There are 4 ways to turn a row about zero (a turn may also mirror it). The second row of each pair is the first, turned, with some noise. The first 36 pairs use one turn. New pairs use 2 turns, one after the other, and a turn may come again.
Some pairs, each with its turns in order after it:
[-1  0  1 -4 -2  6  2 -3]
[ 1  2  0  2 -1 -2  2 -8] -> K_459

[-1  3  5  3 -3 17 -7 -2]
[ -8  -5  -1 -10  -2  10  -5   9] -> K_966

[  9 -25  -3   4   0   8  14  26]
[ -2 -20  10 -23   7 -10 -17 -12] -> K_504

[ 15   4 -11  29  -5 -29 -12  -1]
[-25  22   0  14   0 -19 -13 -21] -> K_966

[-26  -7  -4  -8   4  -1 -12   5]
[ -1  25  -3  -5  10   2 -14  -4] -> K_504

[ 2  3 -3 13 -3  1  7  8]
[  1  -6   3 -10  -3   4   9  -7] -> K_504

[-12 -16   4  -9   7  11  -1 -28]
[ 22  -9  -1  -6 -12 -24   9   6] -> K_577

[  8  16  14   5   2  17 -11  -2]
[-8 -7 -4 -7 -7 16 20 -8] -> K_459

[ 4  5  0 -6  0  9  3  1]
[ -2   4  -3  -4  -2   1   3 -10] -> K_459

[  3  -3   6   0  -4  -6 -12   2]
[ -3 -11   3   5   3   3   7  -5] -> K_577

[  1   9  19  14  19   2 -11  10]
[-13  -2  29   1  -3   7  -8   0] -> K_966

[  6  -1   0   6 -16 -15  -5 -18]
[-11 -14  11 -17  -8  -1   9  -3] -> K_577

[  0   1   0   4   2 -13  -7  -5]
[ -4   6   5  -3   2 -12  -2  -8] -> K_966

[ -3  -4   2  -5 -24  -9   4   2]
[-10   5   6  16  14  -5  -6  -3] -> K_459

[-15   2   2 -13 -10  -5  -2   3]
[ 2 16  3  2 16 -6  3 -1] -> K_504

[  0  -4 -10   2   7  -9   5  16]
[ 6 10 -6 -9  7 -1 -9 13] -> K_459

[  9   6   1   7 -18   2   5   1]
[-7  1  6  2 17  0  8 -4] -> K_459

[14  6  3  1 -1 -3 -9  0]
[ -6   2   4  -1   2   6  13 -11] -> K_577

[-29   3  -2   1   3  22  10  -7]
[-10  11   4   7  14  27  -3 -15] -> K_504

[-22   8  -6  -5   2   4   1 -18]
[ -2  -4  -4 -20   2  -1  23  -4] -> K_966

[-7 -7 15 -4  7 10 -5  4]
[ 10  -1  -4  13   9 -13   3  -4] -> K_577

[ 20  -5  -2   0  12 -11  18   6]
[  7   1   3 -18  14   5 -20  -4] -> K_459

[ 13   8   8   9  -6  -4  -2 -17]
[ -8   0   9 -16  -3  -6  11 -13] -> K_577

[ 1 -5  0 19  0 15  0  5]
[-17  -9   0 -12  -5  10  -1  -8] -> K_504

[ 12 -26 -11   0   7 -27   1   3]
[  4 -25 -17 -10 -11  20  -8  -7] -> K_577

[ 8  9  3  8  5 -4  8  3]
[-8 -7  4 13  1  0  0 -6] -> K_966

[  0  -2  14 -11  -9 -29   3  -7]
[ 11   9  -5  17  -1 -28   9  -2] -> K_504

[ -3   2  -2  15 -12 -11  10  17]
[-21  -5  -2   0   6   5 -19   2] -> K_577

[ 0 -6  6  0  3 17  4 -1]
[-13  -7   5   2   5   7  -7  -4] -> K_504

[ -2   7   0 -11  11 -18  17  -6]
[  9 -10   6  12   7 -11  17 -13] -> K_966

[ -5  19  -6  -3  -4   8 -23 -11]
[-10  -2  -2 -26  15   6  -5 -12] -> K_966

[ -7 -16   6   2  18   2  -1   0]
[ 3  8 16  0 -3 -4  8 17] -> K_966

[ -8  -5  -1  -3  -4  11 -23   8]
[ -4  -2 -21  10  -5  -6  14   3] -> K_459

[  1  10  11   2  -6 -13  29  -7]
[  9  -7   9  17   1  -7  18 -19] -> K_504

[  5   3  -3 -17  -2  21  -6  14]
[ 3 13 -9 18  9  3 13 12] -> K_577

[-10   9  29   3  25  -2  29   9]
[ 16  15   7  -4 -15  41 -18  -1] -> K_459

New pairs, each followed by its turns in order:
[  0 -10  -1   7  -6  11   6   9]
[ -4  -4   9   4 -11   7 -12   5] -> K_577 K_577

[ 8 -6  3  5 -2 -2  6 -1]
[-3 -4  1  4 -6  1 -9  3] -> K_459 K_504

[  1  -2   2   2 -23  22   3  -1]
[ 10  16 -17  -8   5  17  -1   3] -> K_966 K_966

[  4 -13   2  19   1  20   0  11]
[ -9  17  -4  10  20  -3 -13   0] -> K_504 K_504

[ 3  0  2  3  4 -7  8  0]
[ 1 -1  5 -5  5  2 -7  4] -> K_459 K_966

[  4 -11  -9   7   2  -1   5  -2]
[  0  -2 -13   1   5  -1  -8   7] -> K_504 K_504

[14  4  0  7 -5 22  2 -7]
[  5  -5 -16  12  -4 -13 -11  10] -> K_504 K_577

[-13 -13  -4  21  27 -11 -18 -11]
[ 17  16 -10  20  -8   6 -26   9] -> K_459 K_966

[ 7  0 -2  5 -5 -5 -4 -8]
[ 6  3  6  2 -4 -5  2  8] -> K_459 K_966

[ 10  11  -1 -23   7  29  28  -1]
[ -8 -26   3 -19   1   7 -31 -15] -> K_966 K_504

[  1 -10   0  -6  15   8  -7  12]
[-10   9  -5  -4 -19   2   0  -8] -> K_577 K_577

[17  7 -6 -4 -4  6  7 -5]
[ -2  -6   7   2 -14   0 -12  -8] -> K_459 K_459

[  2  -5   5 -19   5  -6  -8  -3]
[ -1  15  -7 -14  -1  -7  -1  -3] -> K_459 K_966

[10  8 -3 -1  0  2  7 -5]
[-3 11  2  2  0  0 11  6] -> K_966 K_966

[ 8 -8 -7 -1  5 -7  0 11]
[ 6  7  6  1 13  4 -1 -4] -> K_459 K_966

[  4  13   8   5 -14   2   7 -13]
[  4   8 -18  -1  12  -4 -11  -9] -> K_966 K_504

[ -8  -3  -1 -10   9   2  17   3]
[-8  6 12 -1  1  5 16 -3] -> K_459 K_577

[ 10   4   1  -6  16 -13   4   1]
[ 11 -13   3  -1   0  14  -8   6] -> K_966 K_459

[-11  18 -14  13  -4   3   0  27]
[  6 -14   8  13   2  27   7 -20] -> K_459 K_966

[-14  -5  -1  18  -8   6  -2  15]
[ -7   6   8   5 -21  -8  -6 -14] -> K_504 K_459

[-4 -7 -2 -2  1  4  8 -4]
[ 6  6 -3  4  4  1 -6 -7] -> K_577 K_966

[29  2 24 -1  0 10 13 22]
[ 27  21  15 -10 -22   5 -16   5] -> K_577 K_577

[ 12 -12   4   0  10  -3 -29 -29]
[ 20 -12  -9  23  17 -21 -15   0] -> K_459 K_459

[-8  9  3  1 -2  4  3 21]
[-19 -10  -3   3   6   4   5   5] -> K_966 K_504

[ -5 -12   7  -6 -17  -8   0   1]
[15 14  6  5 -5 -1  6  8] -> K_577 K_966

[-3  8 -4 -2 -6  1 14 -2]
[ -5 -13   7  -6  -3  -2  -1  -5] -> K_459 K_966

[ -7  -5   4  -2 -14   0  -6  -9]
[  2   3   4  -2   2 -13  -6 -14] -> K_577 K_504

[  9   1  22  25   0 -12   7   2]
[ 19  -1 -22  -7  -5  10  10 -14] -> K_459 K_459

[ -1  -2  -7 -11  10 -16   7  11]
[ -1 -16  -1  11 -17  -1   7   0] -> K_966 K_504

[ 15 -29  -4   2   7 -16   2   4]
[  6  17 -25  -3  10  -5   5  16] -> K_577 K_966

[  7 -29  -1 -14  -3  10  -5 -12]
[  6 -24  10  -4   7 -16 -11  10] -> K_459 K_459

[-13   2  -1   4   7  19 -22  19]
[12  9 16 17 23 -4  8 14] -> K_504 K_577

[  9  14  -1  -8 -13 -14   1   2]
[ -9  10  -2  -8  10 -17   3   3] -> K_966 K_966

[-1  0 -6  3  1 -4 -5  3]
[-4 -6  1 -4  2  2  1 -2] -> K_966 K_966

[13 -4 -3 -3 -1  7 -4  0]
[ -1  -2 -10   6  -1   6   9  -1] -> K_577 K_966

[ 5  6 -4  9 -5 -3  0 -3]
[ 2  6  6  1  8 -6 -2 -4] -> K_504 K_459

[ -6 -29 -21  -5 -10  -1  29  -3]
[ 16   6  -3 -33  23  -9  -9  16] -> K_577 K_504

[ -1 -14  21  -4   0 -22   6  -8]
[  7  -3  -9  12   3 -12 -28   1] -> K_577 K_504

[ 5  8  2 -1  1 -7  2 13]
[  6  -1  -3  -3 -14   2   8  -3] -> K_577 K_459

[  1  13  -7  13 -21  -1   7  -5]
[  3   7 -22   0  14  13  -1  -5] -> K_966 K_504

[  4   0   8  -3  28 -24   1   4]
[-28 -11   9  -5   4   3  20  -9] -> K_504 K_577

[ -5   6  -9  -1 -14   4   4  18]
[  2  12 -10   2  -7   7  11  15] -> K_577 K_459

[-4 -3  6 -3 -8 -1 29 12]
[11 17 14 -7 19  9  4 -8] -> K_577 K_966

[  0  -2   4   0   1  20 -10  -2]
[14  0  5 -4  2 15 -4  5] -> K_966 K_966

[ 21   9   1   2 -14  -4  24 -17]
[ -3 -17  -6   0 -30   3 -20   4] -> K_966 K_577

[  7  -2 -13 -10  19  -9  -2   8]
[-11  -2 -11   0  11  13  -9  14] -> K_577 K_966

[ 12  -4   6   1 -14  11   6  21]
[  5   1  -9  13  -9   5 -26  -6] -> K_504 K_459

[ 25  -5   4  23  -4  11   9 -13]
[ 23   3  -1  23  11 -19  -3   0] -> K_504 K_459

[  5   2  -3  26 -28  11  -7   7]
[ 3 15 14 28 -8  3  4 22] -> K_577 K_459

[  3   2  17 -10   2 -10  -4   4]
[-9 -1  5  4  7 14 -6 10] -> K_504 K_459

